The rows are grouped in 4 different ways at once. Each group adds its own fixed numbers to the row, and there is some noise. The rows also spread widely along 15 directions, which tell nothing about the answers.
Some rows, each with its group in each grouping after it:
[ -1 -13 -16 -11 -10 -25 -30  51   9 -24  -7 -36   8 -13   4 -23   5  -5
  37  -6  18  -5  16  34   7  26  -8  27 -24  15 -12 -17 -18]  (0) Dov K721 K291
[-22  11   8  23 -23 -25  21  25  21  15 -23   3   2  -7 -20  -6  -7  20
   5   3  14 -13  19 -23  68  32   6  16  -1   4 -35  24 -40]  (3) baf K462 K291
[ 15  31 -31 -15   1  22   2   5   4 -29  14  23 -11  20  -1  21   8 -29
   7  -9 -37   0   8 -10 -38 -17   5 -34   4  -5  15  15   4]  (3) pud K462 K695
[-14 -32 -22 -14  27 -37  -2   3  41   7  -8 -12  20  15  23  -3  37  12
  26 -11  13   0   2  37   9  18   1   1  11 -11  -3  -5 -19]  (0) baf K721 K598
[ -2  12 -16 -19  -4  38   1 -29 -32   9   1  29 -16 -24  -6   6   8 -20
 -36   1   5  12  61   1 -36 -20  -5 -16  33  -9  31  -8  -2]  (1) pugi K325 K598
[  9  20   5  35   4  20  19  -5 -27  -5  16   9 -16   2  11  21 -29   2
 -17  27  -5 -17 -33  26 -11  14  -8 -23 -15  33  11   5   8]  (1) Dov K569 K695
[ 16   0  22  10  17   8 -22  -5 -22  29  15   3  -3 -21  -3 -24  -1  34
 -28  -9   1   9   0  12 -26  -3   4   1  51 -20  -5   8   3]  (2) pud K693 K598
[  4  -6   2  -9  31  -8   2   8 -22 -36  -6  12 -25  -2   0  12  -6  -9
 -18  12  -4  -2   7  -5  10  30   1 -27 -53   5  -9 -16   3]  (2) Lapun K693 K291
[-22   3 -11 -10 -24   5  -8   0   5   9   9  18   2   7   0 -15  22   1
   5  17  15   6 -11   9  -2 -36 -19   1  24  30  25  -8  18]  (2) pugi K325 K598
[-28   8 -32 -30 -15   4  -5  -8  33 -14  -3   2   7  15 -11   8  34 -12
  -3 -24  -4  15  27 -17   2 -40   4 -27  10  10   7 -17  -6]  (2) Lapun K569 K695
[-36 -14  24 -32  13 -16  12 -37  42  -3 -13  10 -30  32 -19   4  12 -22
  -1  16  10  12  -3 -47  24  -7  -6  14 -19 -26 -20   2   8]  (3) pud K325 K598
[  0 -22 -19 -18   8 -21  -2  -5  18   9  -5 -33   6  11  14  18  20 -19
  34   8  10 -15 -22  40 -13   9   3  13  -3   6  18  -7   3]  (3) baf K721 K695
[-11   9  -3   6 -14   8   1   1  15  18   6  10  11   6   0 -16   4  25
   3 -13  -3   8  -8 -18   4 -22  -1   0  41 -10  -5  14  -4]  (2) Dov K569 K598
[ -5  22 -26  12 -22   8   3  30  -8  -9  15  11   5  -7   3   0  17   3
   6  -6  -3 -11  19  18  -1  -7  10  -8   6  31  16   6 -16]  (3) baf K693 K695
[ 34 -41  -1 -25   0 -11 -34  -7   5   2 -10 -66  25  -8 -10   4  13 -24
   3 -29  -4   6 -32   2 -22 -12  28  23 -17   0   6 -30  22]  (1) pugi K693 K598
[-10  10 -17  -9  -2   9   1  -4  10  20  10   2  11  12   7  -5 -16  12
  25   1  12  -8  10  -2  -7   7 -27  16  35 -32   2  14 -25]  (3) Lapun K569 K695
[ -4 -20   3   7   8 -18  11  11   7  15  -5 -23  15  -1  16  -6   0  16
  32  -7  18 -18  -9  15  20  36  12  29  -2 -14  -4   8 -25]  (3) Dov K325 K291
[-23  18  -2   6  10  12 -14  17  14  -5  27   8 -25   9 -10   1  12  16
  -4   5  -1 -15  23   7  -6 -20   3 -10   2  -4   4  11 -18]  (0) Dov K325 K695
[ 13  -3  21  29 -14  21 -13  -2 -14  20  14  -4   8  -4  -5 -11 -13  30
 -27 -20  -7   0 -22 -24  10 -27  17   6  12   6   1  12   5]  (0) Dov K325 K291
[ -2 -10  -2 -10 -11  20  16 -41   4  23  -7 -38 -10 -10 -12  26  12   2
   3  -5   3 -16   6   7 -10 -14  38  -1  13 -18  29   0 -18]  (3) pud K569 K291
[ 10   1   7   9   2  20  35 -29  -3   5   5  10  -9  12   9  20   4   8
   2  14 -18   1 -52   8  -9 -10  23 -26   7  18  27  16  20]  (3) pugi K325 K291
[-16  -4 -12  -3 -14  18 -16   7  20  -4  29   1  11  18   0   4  20  14
  11 -12   0 -22   8 -23  13 -39   7   1 -16 -21  20   2 -24]  (0) pugi K462 K598
[-22   6 -24 -16  -5  11 -21  23   7 -25  31   5   4   8   7 -14  18  17
  23   0  19 -12  22   5   3 -12  -4 -10 -23  -1  19 -22 -32]  (1) pud K325 K695
[ -9   8 -24 -13  -9 -34 -17   5  46  13 -29 -10  10  25 -17   5  28 -27
 -21  -2 -12  30 -24   2  12 -27 -16 -10  26  39 -27   1  29]  (3) pud K569 K598
[ 10  -3  15  21   8 -17   0  22   3  12 -16  -6  22 -21  -4 -27  -3  27
 -25 -36  -5  25   1 -12  27  24  21  -2  25   0 -45  11 -11]  (1) Dov K569 K598
[  8 -31 -12 -12  23 -12 -14  14 -18   8   5   8  11   6  21  -9  12  12
  -3   6  -3  11 -37 -18  32  -1   5 -12  -9   1   2  -7  21]  (0) Dov K569 K695
[ -1 -13  15  14  10 -22  -4  -8   2  19 -13   7   9 -14   9 -22   8  18
 -12   2  15  17 -16  30   9  21 -13   3  39  16 -16  -4   6]  (2) pud K462 K598
[  0  -7   1   6   7  -4 -43  20 -23   0  24  -5  -4  -5   9 -16  10   7
 -10  12  26  -5  -4  47 -30  -9 -18  18 -10  31  15 -17  14]  (3) baf K325 K598
[ -6  -7  33  15  -9  -1   7  12  13   9  11 -19  -3  -1  -3 -20 -12  19
  31   1   5 -22 -21 -21  18  17  17  43   3 -22 -14  21 -13]  (1) Dov K693 K695
[ 10 -29  -1 -17  44 -13 -29 -24   6  26  -1 -36  -6   9  -3  21  -3  -8
  -3  14  19 -14  -8  25 -15   8  -9   8  -7 -18   6 -20  -3]  (0) baf K325 K695
[ 15   1  20  19   3   9  13 -20  -7 -17  -7 -21   3 -17  -5   8 -11  -5
 -17 -37 -11   9   4  13 -25  21  20  -6   7   9 -12  -6 -11]  (2) Lapun K693 K695
[  5  17 -20 -20 -19  22   0  11 -21 -17  10  13 -12  -3   4  -8 -13   1
  23  12  -2   2  14  -7 -11   1  -7 -13   1  -8  15   2  -9]  (3) Dov K721 K291
[ 29 -28 -29 -32  19 -23 -10  -8   9 -12 -27 -30  25   3   5  11   6 -19
  13 -16  -8  27 -43  -3   7  18  15 -35 -10  12  -7 -34  11]  (2) Dov K462 K695
[ -8  -2  23 -13  17  -4   2 -12  19  -4  -4  -9 -20  -8 -14 -15  -7  15
  10   5   6  13  -2  -7   5  21   7  -4  12 -22 -23  -1 -12]  (1) Dov K721 K695
[ 23  -3  -7   6  11  15  -6 -34 -17   6  -5  -4  -1   6  -6  29 -27  -6
 -37   1  -7   5  -5  -8 -11   0 -11 -33 -11   1   0  -9  -1]  (0) baf K721 K291
[-27  10  26   3  10  -3   8 -10  25 -27  -2  20 -14  -3  -5 -12   9  -6
  -9 -14  10  12  33  16  -2  22 -15  -6   9   3 -23  -1 -19]  (2) pugi K462 K695
[-24 -10   7 -10   5 -20 -15   4  21   5  -3  -7  -7  15  -8   2  10 -33
   0  -3  15 -15  38 -12   6   6 -21  51  -6 -16 -17  10  -9]  (3) baf K693 K695

New rows. What belongs after each?
[ 18 -45   7 -41  52 -29 -25 -31  23  12 -21 -46  12   6   6  -6  10 -13
   1 -24   7  33 -29   8 -14  20   9   3  19 -25 -24 -19  18]  (3) Dov K569 K695
[-13   2  -4 -17  -6   0 -15 -10  27  23  -3 -16  -6  16 -22   9  17 -14
  -6   1  -2  -3  -5 -18  -1 -34   3   7  17   3   0   7  12]  (3) baf K569 K695
[  4 -34  -1 -29  31   4  -2 -15  -9   1  13   5   3   5  23  -8  19  26
  17 -10   5   4  -9 -11  -1   3  22  -2  -3 -36  19  -3  -3]  (3) Lapun K325 K291
[ -6 -18 -20   1  -9  -4 -22  16 -15  12  17  -5  31   5  23  -8  -5   3
  20  -5  28 -18   4   1  23   6 -17  28  -4  -9   8  -8 -20]  (3) Dov K462 K695
[ -3   8 -25 -33 -27  10 -21  11  -4   0  -4  -2  -6  -7  -3 -21   6  -5
  25  14   6  10   4  11 -19 -21 -15  -2  29  12  19 -11  11]  (2) Dov K721 K291
[-18   9  10 -21   3   9   7 -23   8 -10  -4  -4 -35 -12 -35   8   2   7
 -10  13  16   8  28 -13   2   0  19 -22 -13  -6  -1 -16 -23]  (3) baf K325 K598
[  7 -21  -9   3  33 -22   5  13  11  -9  -5 -17  12  12  15  10  -1  12
  17 -13   1  -7 -10   4  25  36  14 -12 -31 -11 -13  -4 -23]  (0) Dov K325 K291
[  7  34 -32 -13   7   8  -7  38 -10  -7  12  27 -15  -8  -7  -9   6  16
   1  17 -14  11   2  -4  -1  -7   5 -45  18  15   6   6   2]  (1) Dov K325 K695
[ 25  17  -9  -4 -19  28  20 -30 -33   8   2  20   1  -7  -2   1 -25   7
  -9  21 -10  26 -41 -15 -11  -9  -2 -34  33  11  20   2  19]  (3) pugi K693 K598
[ 18  -3  -6   6   9 -12 -27  16   5   9  -7 -26  23   3  -6   1  -7  -1
 -22 -22  -9  11 -22 -11   8   1   4  -8   1  13 -29  -4   6]  (1) Dov K569 K695
[ -6   1  23   3  44 -15  -5 -11  19  25 -20 -19 -15  -8 -28  11 -16   9
 -36   0   7   3  25 -16  25  34   4  -9   9 -37 -52  10 -28]  (1) Dov K569 K695
[ 13   3 -17   6   9  10  -4  -6   3  20  10  -9  19  22   5  29 -14  -8
   8  -3  -8 -24 -12  -8  -2   0 -10  -1   6 -28   6  15 -17]  (3) pugi K462 K695
[ 18  -6   3   7 -16 -10 -16  14   0   9  -9 -19  16 -24   2 -26   4  -6
   8 -18   3  10   2  24 -19  13   4  29  32  10  -4  -1   4]  (1) pud K462 K598
[ 12  -6  11  -3  10 -13 -13  -2   6   7 -18 -34   6  -4 -18   6 -26 -24
  -1 -24   3  -7  17 -14  -9  33 -12  33   2 -30 -32  -3 -13]  (2) Lapun K693 K695
[-10  -1 -19 -31   6  -5  -7   3  14 -11 -17   3   2 -14   0 -15  30 -11
  -6 -14   3  24  42  19 -10   0  -1 -17  24   6   1 -11  -7]  (1) pugi K569 K291
[  8  19 -21  14  -2  16   8  25 -26 -17   7   8  -2  -3  -1  17 -21  -4
  -7  -3 -12 -11  16 -22  14  13   3 -23 -25  -2  -3   5 -21]  (0) Dov K569 K695
[-12  -9   5  22  10  -1  16  19   0 -17  19  13  10   6  35  -9   8  13
  19 -10   4 -16 -10  22   4  23  -1  13 -14  11   5   9  -7]  (1) Lapun K569 K695
[  7 -13 -25 -35  47  -5 -12 -24  12  30 -10 -11  -4  25 -16  48  13 -35
 -26  -5 -14  -8  24 -33 -10 -13   5  -7  -2 -62  -3   8  -2]  (3) pugi K325 K598
[ -4  10 -25 -15 -18   7   4  36   1 -31  13  21   9  13  19 -20   9   8
  40  -9  -4   3   2 -14   0  -2   0  -5 -12   9  10   5  -6]  (3) baf K569 K291
[ 15 -11 -14  -4   3  21  -2  -1 -12 -12  13 -18  -4   7  15  21  15  -8
   0  -6 -20 -16 -24   4 -20 -22  33 -16 -29  13  34  -6  18]  (1) Dov K569 K291
[ -2  -5  -2 -27 -28   9  12 -22  13   5 -31 -36   2 -26 -17 -15   3  -4
  29 -20  10  18  15  -1  -9   6  20   6  39  -4   2 -15 -13]  (2) Dov K569 K291
[-11   4 -26  -3 -11  -1  26  16 -22   3  -1  32   6  -2  14   1   7   9
   3  18   0   2 -10 -19  40   5   3 -18   5  15  14   7   4]  (3) Lapun K569 K695
[  6 -17 -19  -6   7  -4   7 -21   3  12  -4 -28  12   3  16  27   9 -16
   9   7   5 -13 -25  38 -12   6   4  -3  -1  17  26 -17   8]  (1) Lapun K569 K695
[-19  17  -6 -10  16 -11  -8   9  17 -19  -9  -6 -25   4 -22  17  14 -22
 -30  -2  -3   9  31   4   5   2   3 -25 -16  15 -28  -3  -6]  (3) Dov K569 K695
[ -4  -6  10  12 -24 -14   9  19   2 -14 -13  -6  14 -10   3 -17  10 -13
  -1 -20   4  17  -9   6  15  13   3  19  -2  35 -16   0  13]  (3) pugi K569 K598
[ 12   6 -36 -28   6  -9 -25  22   7  -5  -5   7  12 -10   3 -14  18  -2
   0  -8  -7  18  20  12 -16  -5  -3 -20  28   0   2  -9  -2]  (1) Lapun K462 K598
[ 10  -3   1 -21  28   6 -32 -14   2   3   1 -19 -19   2  -1  -1  -9 -15
 -10   4   2   4  19  28 -44   1 -23   2  15 -14  -1  -5   7]  (0) Dov K569 K291
[ -4  19 -19  16  -3  -9  34  17   3   6 -15  27  -6  -5   8   9   5  10
   1  11 -15   1  12  13  21  19  -1 -23  27  11  -2  27 -10]  (0) Lapun K721 K291
[  0 -14 -17  15 -23 -15   2  36 -11   5 -13 -18  28 -19  11 -13   0  -7
  12 -23  12  -6  21  -1  25  24   5  33  -2   6 -11  -1 -16]  (0) Dov K569 K598
[-10  11  23  27  -4  19 -15  11 -26  17  32  28 -13  -3   2 -16 -18  26
  -8  32  14 -26  -5   1   0  -8 -31  21   8 -11   8  17   0]  (2) pugi K462 K598
[ 21  30  -6   1 -27  25   5   5 -15 -18   3   7  -9 -10 -13  -5 -28   8
  -2   8 -18   8 -16 -11 -13  -3   4 -24   3  23   5   1   5]  (1) Lapun K693 K291
[ 21   7 -21  -6 -15  25  14 -20 -15  -7   5   0   1  -3   4   6 -11   9
  11  12  -8  12 -43   4 -10 -13  11 -43   9  33  33 -14  13]  (0) baf K569 K695
[  8  -6  -9  40   7  -7   0  -3   6  36   5 -31  14   7   7  41   0  -7
 -14   8   0 -42 -23  44   5   2   7   6   4  17   9   7 -11]  (1) Dov K462 K695
[  5  18  -6  -5  19  11   1 -14  48  -5  13  13   3  26  10  -4  14  28
   6 -20 -20  15 -13  23 -35 -14   4 -40  41  -5  -4  16 -10]  (1) baf K721 K291
[ -4 -13 -12 -27  14   7   8 -32   3  -4  -2   1   4  15  18   8  -8 -11
  23  18  17   4 -13  13 -23  11 -30  -9   4 -15  18 -21   2]  (2) pugi K569 K598
[-10  -8  16  12 -17  10  24 -15  17 -17   2   6  23  -1  16 -21  -2  34
  31 -22  15   7 -22   5  18  17   7 -10   9   7   3  -5 -27]  (2) pugi K462 K291
[ 21  24  -3  15 -16  18   8  26 -22  -3   7  -6 -16 -16 -10  17   0 -20
  -6  -5 -35 -20   9  -2 -30  -9  29   6   6  10  14  23  13]  (1) Lapun K693 K695
[  4 -12  -1   2  -6   3 -15  19  -5 -16  20  -7  22   0  26 -22  19 -10
  20 -30   0   0  -9  36 -36  -4  -5  22  15  20  16  -6  15]  (2) pugi K693 K695
[ -3  -7  -6  12   6  16 -20   0 -37   8  25  26   0   6  18   3   2 -14
 -20   0  13 -16  18   5 -23 -13 -27  15  -4   6  26  -6  11]  (2) baf K325 K695
[-13  14  16  13 -14  23  -6   4  12 -16  20  -8 -20   5  -9   5   9 -32
   3 -17  -6 -19  33  20 -46 -15  -5  37   4   2  15  14  -1]  (0) pugi K325 K695
[  4   3 -24 -23   2  -5 -15   0  13  -7   1  -5  16   4  13 -18 -11   7
  36  13  21  14 -16  22  -4  19 -28 -12  20   3   0 -22 -14]  (1) Dov K462 K695
[ -7  -7  13   7   4   8  28 -16  -4   7 -10  -3 -15 -18   1  11  22 -22
  -9 -16 -10  -8  29   3 -12  11  31  16  18  -9  14  13   1]  (1) pud K569 K695
[ -7  -8  13  19  -8 -12  11 -11 -11  -9  -9  -9  -5  -9  -5  12  -3  -9
 -27  -1   9   1   0   4  20  17   5   8 -28  22 -12  -7  -3]  (3) Lapun K693 K598
[-15  -7  36  24  -8  24  -1   9 -11  -4  30 -11 -10 -13 -11  -5  12  17
  -7 -30   5 -26  24 -16   3 -10  34  32 -19 -20   6  14 -22]  (3) pugi K325 K695
[ -6  17 -18  17 -13   9 -12   9   7  24  15  -2  13  23   1  17  -5  -5
   0   0  -2 -23  -3   9 -18 -27 -26  13  21   7  14  12  -2]  (2) Lapun K325 K695
[ -3  19  -8  20  -2  -3  22  12   1  17 -14  -3  -3  -1 -10  18 -12  -9
  -4   5 -10 -15   2  -4  15  16  -2  -5  15   4 -15  21  -9]  (2) Dov K569 K695
[  1   2  -5 -16  21   7 -24   7 -10   8  14  11 -15   7   4  -6  14   3
 -20   4  -8  10  -8  -4  -9 -20   1 -15  14  -1   1   7  24]  (3) Dov K569 K695
[ 15  -5  -5  -9  10 -13   9   9   9 -26 -20   5  -3  -9   4  -5   7 -16
   9 -15 -13  15  10  14  -9  31   8 -11   0  15  -9   3   2]  (0) baf K462 K291
[  4  -2   0  -5 -16  -5 -43   5  -1  14   9 -11  17  16 -19 -12 -21   3
 -16   1  13   2 -18 -38   9 -27 -31  15  -6   2 -17 -14   6]  (2) baf K693 K598
[ -7  13  14   9  -7  29   5 -20  -9  11  23   8 -14  11 -16  11 -23  18
  -5   9   8 -17  -8 -41   8 -15   1   0 -10 -19   8   9 -16]  (3) baf K325 K695
[ -4  35 -38  -8   0  -2 -25  38   8   6  11   9 -11  30  -7  11  -6   9
  -2  42  -9 -14 -15   6  10 -26 -32 -26  -7  19   2  14   5]  (3) Lapun K569 K291
[-20 -15 -22 -20 -18  -1   7  -7  35  24 -10 -27   4  18  -3  17  22 -22
  41  -2   4 -30  18  -7   6 -19   9  39  11 -24  26  10 -15]  (0) Dov K325 K291
[ 31   8 -14 -23  32  19  -1   2 -20 -18   7   6 -15 -14   1   2  -5  13
   2   4 -20  12  -9  -2 -28  10  28 -54   0 -10  11  -8   1]  (1) baf K569 K695
[  0   6  17   4 -10 -17  -9  -1  32   3 -15 -43   7 -14 -15 -22  -4   1
  16 -19  14  22 -16  49 -26  18  -4  22  41  29 -22  -6  -1]  (3) Lapun K325 K695
[-25  29   1  -3  -8  16  17  -3  14 -18   2  26 -26  -1 -10   0   3   4
  -4  -2  -6   1  51  -2 -11  -1 -10 -16  14 -10  -3  13 -23]  (2) Lapun K721 K291
[ 16   8 -39   0  10 -21 -23  28   3  12 -12  -9  21   7 -10  15  -9   1
 -14   6  -5   0 -16  -5  23   3 -14 -33  -5   9 -21  -8  -8]  (2) Dov K462 K598
[-20   7   3  47 -19  -6   8  20  18  34   6  15  27  15  11   2  12  -1
 -18 -10   6 -22   0  10  16 -12 -20  37  24  20  -4  29  -3]  (1) pugi K325 K598
[ -4  20   9  12 -23  16  27  -6  17 -32  12  17   4   7   6  -8   6  20
  18  -6 -12  19 -44  10   5  -2  14 -36  11  38   5   5  -1]  (3) pugi K462 K695
[  3 -11   8  10 -19  18  12  14 -16 -11   9 -26   1 -18  -7  10   7  -1
  15 -11   2 -26  -5 -12  13   3  42  13 -40   8  19 -10 -13]  (1) pugi K325 K695
[-47  -4 -17 -29 -19 -12  -9 -12  52  27   5 -10  -2  30  -6  -1  27  -2
  30  20  25 -15  10   0  13 -33 -17  31  27 -20  11   3 -15]  (3) Dov K693 K598
[  9   4  20  16   2  15  11 -15 -25  -8  11  30 -13  -6   9 -19 -23  23
 -10  12   5  18 -23  -4  -5  13  -8 -10   7   4   2   0   8]  (0) pud K325 K598
[ -3  10   9  -2 -23  15 -15  -7  -5 -15   7   9   3   9   3 -18 -17 -14
   0   3   9  19 -26   4 -22 -14 -38   3  12  34   2 -14  28]  (2) pugi K569 K695
[  8 -35  -5  -7   8 -11 -17  23 -25   1  10   0  20   0  44 -24  11 -15
  28   5  12  -2 -23  35 -13  17 -25  40   4  16  23  -6  30]  (0) pugi K569 K695
[  8  29 -35  -4  -9  16  21  25 -34   8  -2  28 -22 -16  -3  10  -6   6
   1  36 -17  -2   3 -10  12  -2   9 -37  13   5  20  14   1]  (0) Dov K569 K598
[  1  38 -10   1   0   3  16   1  23 -14 -10  14 -15  13  -9   9  -8  -5
  -2   4 -17  12  -1  15 -20   8 -10 -33  18  22 -15  19  -1]  (3) baf K569 K291
[-23   5  11  14  11  11 -10  22 -17   6  27  39 -20  -5  24 -17  28   8
 -24   5   1 -21  48  21 -12 -10  -6  23  23  -6  14  28   5]  (1) Dov K693 K291
[ 30 -20   5   0  16  -6  -2  14   5 -15  -7 -27  11 -20  14  -8  16 -11
  26 -35 -18   4   4  39 -45  30  24  17  18 -12   2   7   1]  (0) pugi K462 K598
[ 11   3  13  21 -14  11  27 -37  10  25 -11 -22  17   7 -17  19 -41  19
   4   0   3  -7 -44 -28  21  14   1  -4   9 -21 -13   4 -23]  (2) pugi K693 K598
[ 17 -14   6  -4  16  -6 -16  -9   0  -1   2 -14   7  -2   6 -16  -5   7
  10  -3   9  16 -32  25 -21  11  -6   0  13  18   0 -13  14]  (0) baf K325 K695
[-17  -6   7  12 -18  14 -11 -12   4   8  18  -8   7  17   1   2  -5  16
  -9  -5  20 -13  -7 -16  20 -23  -4  11 -17   5   7  -7 -15]  (3) Dov K325 K291
[ -4 -12  12   4  24  19  -5 -34   0   2  14  15   1  29  10  18   2 -19
 -41 -30 -14   5   1 -32 -16 -24  -6  -6   0 -18  -5   5  16]  (2) Dov K569 K695
[ -1  -2 -20 -14  20  15  13 -34  19  -4  13   4  -1  32  20  23   2  25
   8  21  -4  -1 -53  10   2 -17   4 -57 -13   9  25 -13   1]  (1) Dov K569 K291
[-15   2 -12   7  -8   7   9   5  -3  11   9  10  -1   7   9   5   8  10
   6   5  -1 -22   9  -6  15  -8   2   1   7  -7  16  13 -11]  (2) Dov K693 K291
[  4  14   1   9  11 -22   5  38  -3  -5  -2  27 -12  10   8 -12  -1 -10
   2  21 -15   7 -24   2  -2  19 -16   7   0  20 -21  30  35]  (3) baf K569 K598
[ -5  13 -15  11 -35  21  -9  13  -5   9  22  10  10   6   0  -7   5  14
  -4  -3  -6  -4 -13 -19  16 -41   5  -3  18  20  19   7   1]  (0) Dov K693 K695
[-22  25 -23 -14   1 -14   6  22  20 -28  -8  -2 -25   1 -15  11  10 -14
  13  18   9  -7  31  23  -1  17  -6 -15 -24  15 -10  -5 -21]  (3) baf K569 K598
[ -3   2  15  15  14 -10   9   3   9  -9   2  17 -12   4  14  -1   5 -19
   1  13  -1  -6  -7  35 -17  24 -14  12   4  26  -3  11  16]  (1) baf K462 K695
[-14 -29  20 -26  23 -17  -8 -21  15  28 -14 -25 -11  -3 -10 -10  -4  10
  18  13  24  -7   2 -20  11  19  -8  32   8 -52 -15  -4  -7]  (2) Lapun K569 K598
[ 11  21 -49 -26 -26  19 -32  23  14 -41  29 -24  27  23  -6   5  -3   2
  37 -15  -3  -3 -17   4 -17 -30  -4 -34 -28  14  18 -28 -27]  (3) pugi K693 K695
[  6 -10   2   8  -2  14 -27   8 -42 -12  23 -24  -3 -33  -7   2  13  16
 -35 -19  11  -6  26  20  -1 -12  33  -9 -24  20  17 -28 -14]  (3) Lapun K693 K695
[-12  23   2  24 -17  22  21   3  -6 -14  18  17  -3   2  -2   1 -21  23
   6   3   4 -11   3 -12  16   4  -2 -12  -7   6   4   8 -32]  (0) Lapun K325 K695
[ 29   2 -34 -11  -3  -2 -35  20 -28   9  -4 -19  21 -16 -12   6 -16 -12
 -24  -4   6   1  17  -6  -5   0  -9  -9 -13   7  -2 -26 -10]  (1) baf K693 K598
[ 28  -6  -7   2  22   5  -8  -3 -13  15   7   1  16   2  10  -6 -22  36
  -3  -3  -6   9 -31  -6   3   8   1 -23  14 -10   0   1  -5]  (0) Lapun K325 K291
[-11 -22   7 -34   1  -5  -4 -21  23   7  -6 -25   3  -7  -9 -13  22  15
  22  -8  19  18 -12   1  -1  -9  21   7  19 -16   5 -15  -5]  (3) pugi K325 K598
[ 13 -32  -6  -9  -4 -11   7 -39  13   6 -28 -38  20 -12   3  10   1 -25
   8 -19   9  20 -19  15   4  18  11   3  17  14   2 -24   2]  (0) Dov K462 K695
[ 39  -5 -21   8  -6  11   0   7 -27   7   2   2  39 -20  18  -9 -11  20
   3 -29 -11  10  -9  -6 -10  15  16 -10  26 -11   8  -4 -11]  (1) Lapun K462 K598
[ -9  -2  21  16   4  14   8  -8 -17  13  15   5 -17 -16   3  -1 -10   4
  14  13  14 -33  25   9  -8  21  -3  28  10 -31  14   9 -23]  (2) pud K462 K695
[ 19 -17  -7   4   8  -4  10  15 -25 -11   4   0  20 -21  18 -15  -5  34
  28  -6   5   3 -28  -3  26  37  24 -24 -11  -2   5 -15 -20]  (2) pud K462 K695
[-11  23 -18  13 -35   7  33   8 -17  22  -8   6  -9 -15  -8  15  -5  -9
  18  33  13 -21   5  11  15   7  -1   9  17  30  26  13  -8]  (3) baf K325 K695
[ 14 -42  15   1 -12   2  -1 -23 -10   2 -11 -34  29 -10  12  -5  10 -17
   1 -41   5   3 -10   1  -8   3  17  31   0   1  11 -16  10]  (2) pugi K693 K291
[-15   3   8  21 -28  11  -1  27 -11   2  17  15  -3  11  15 -15  -4  -3
  18   3   8 -25  -4  -7   0 -11 -18  46  -6  11  15  17  11]  (2) Dov K325 K291
[ 15  -3 -18   7  -9  10 -13   4   7  -3   7 -40  14   3 -11  32  15 -17
  -9 -38 -17 -21  11  -1 -19 -19  34   1 -14 -11   5  -1 -18]  (3) Dov K462 K598
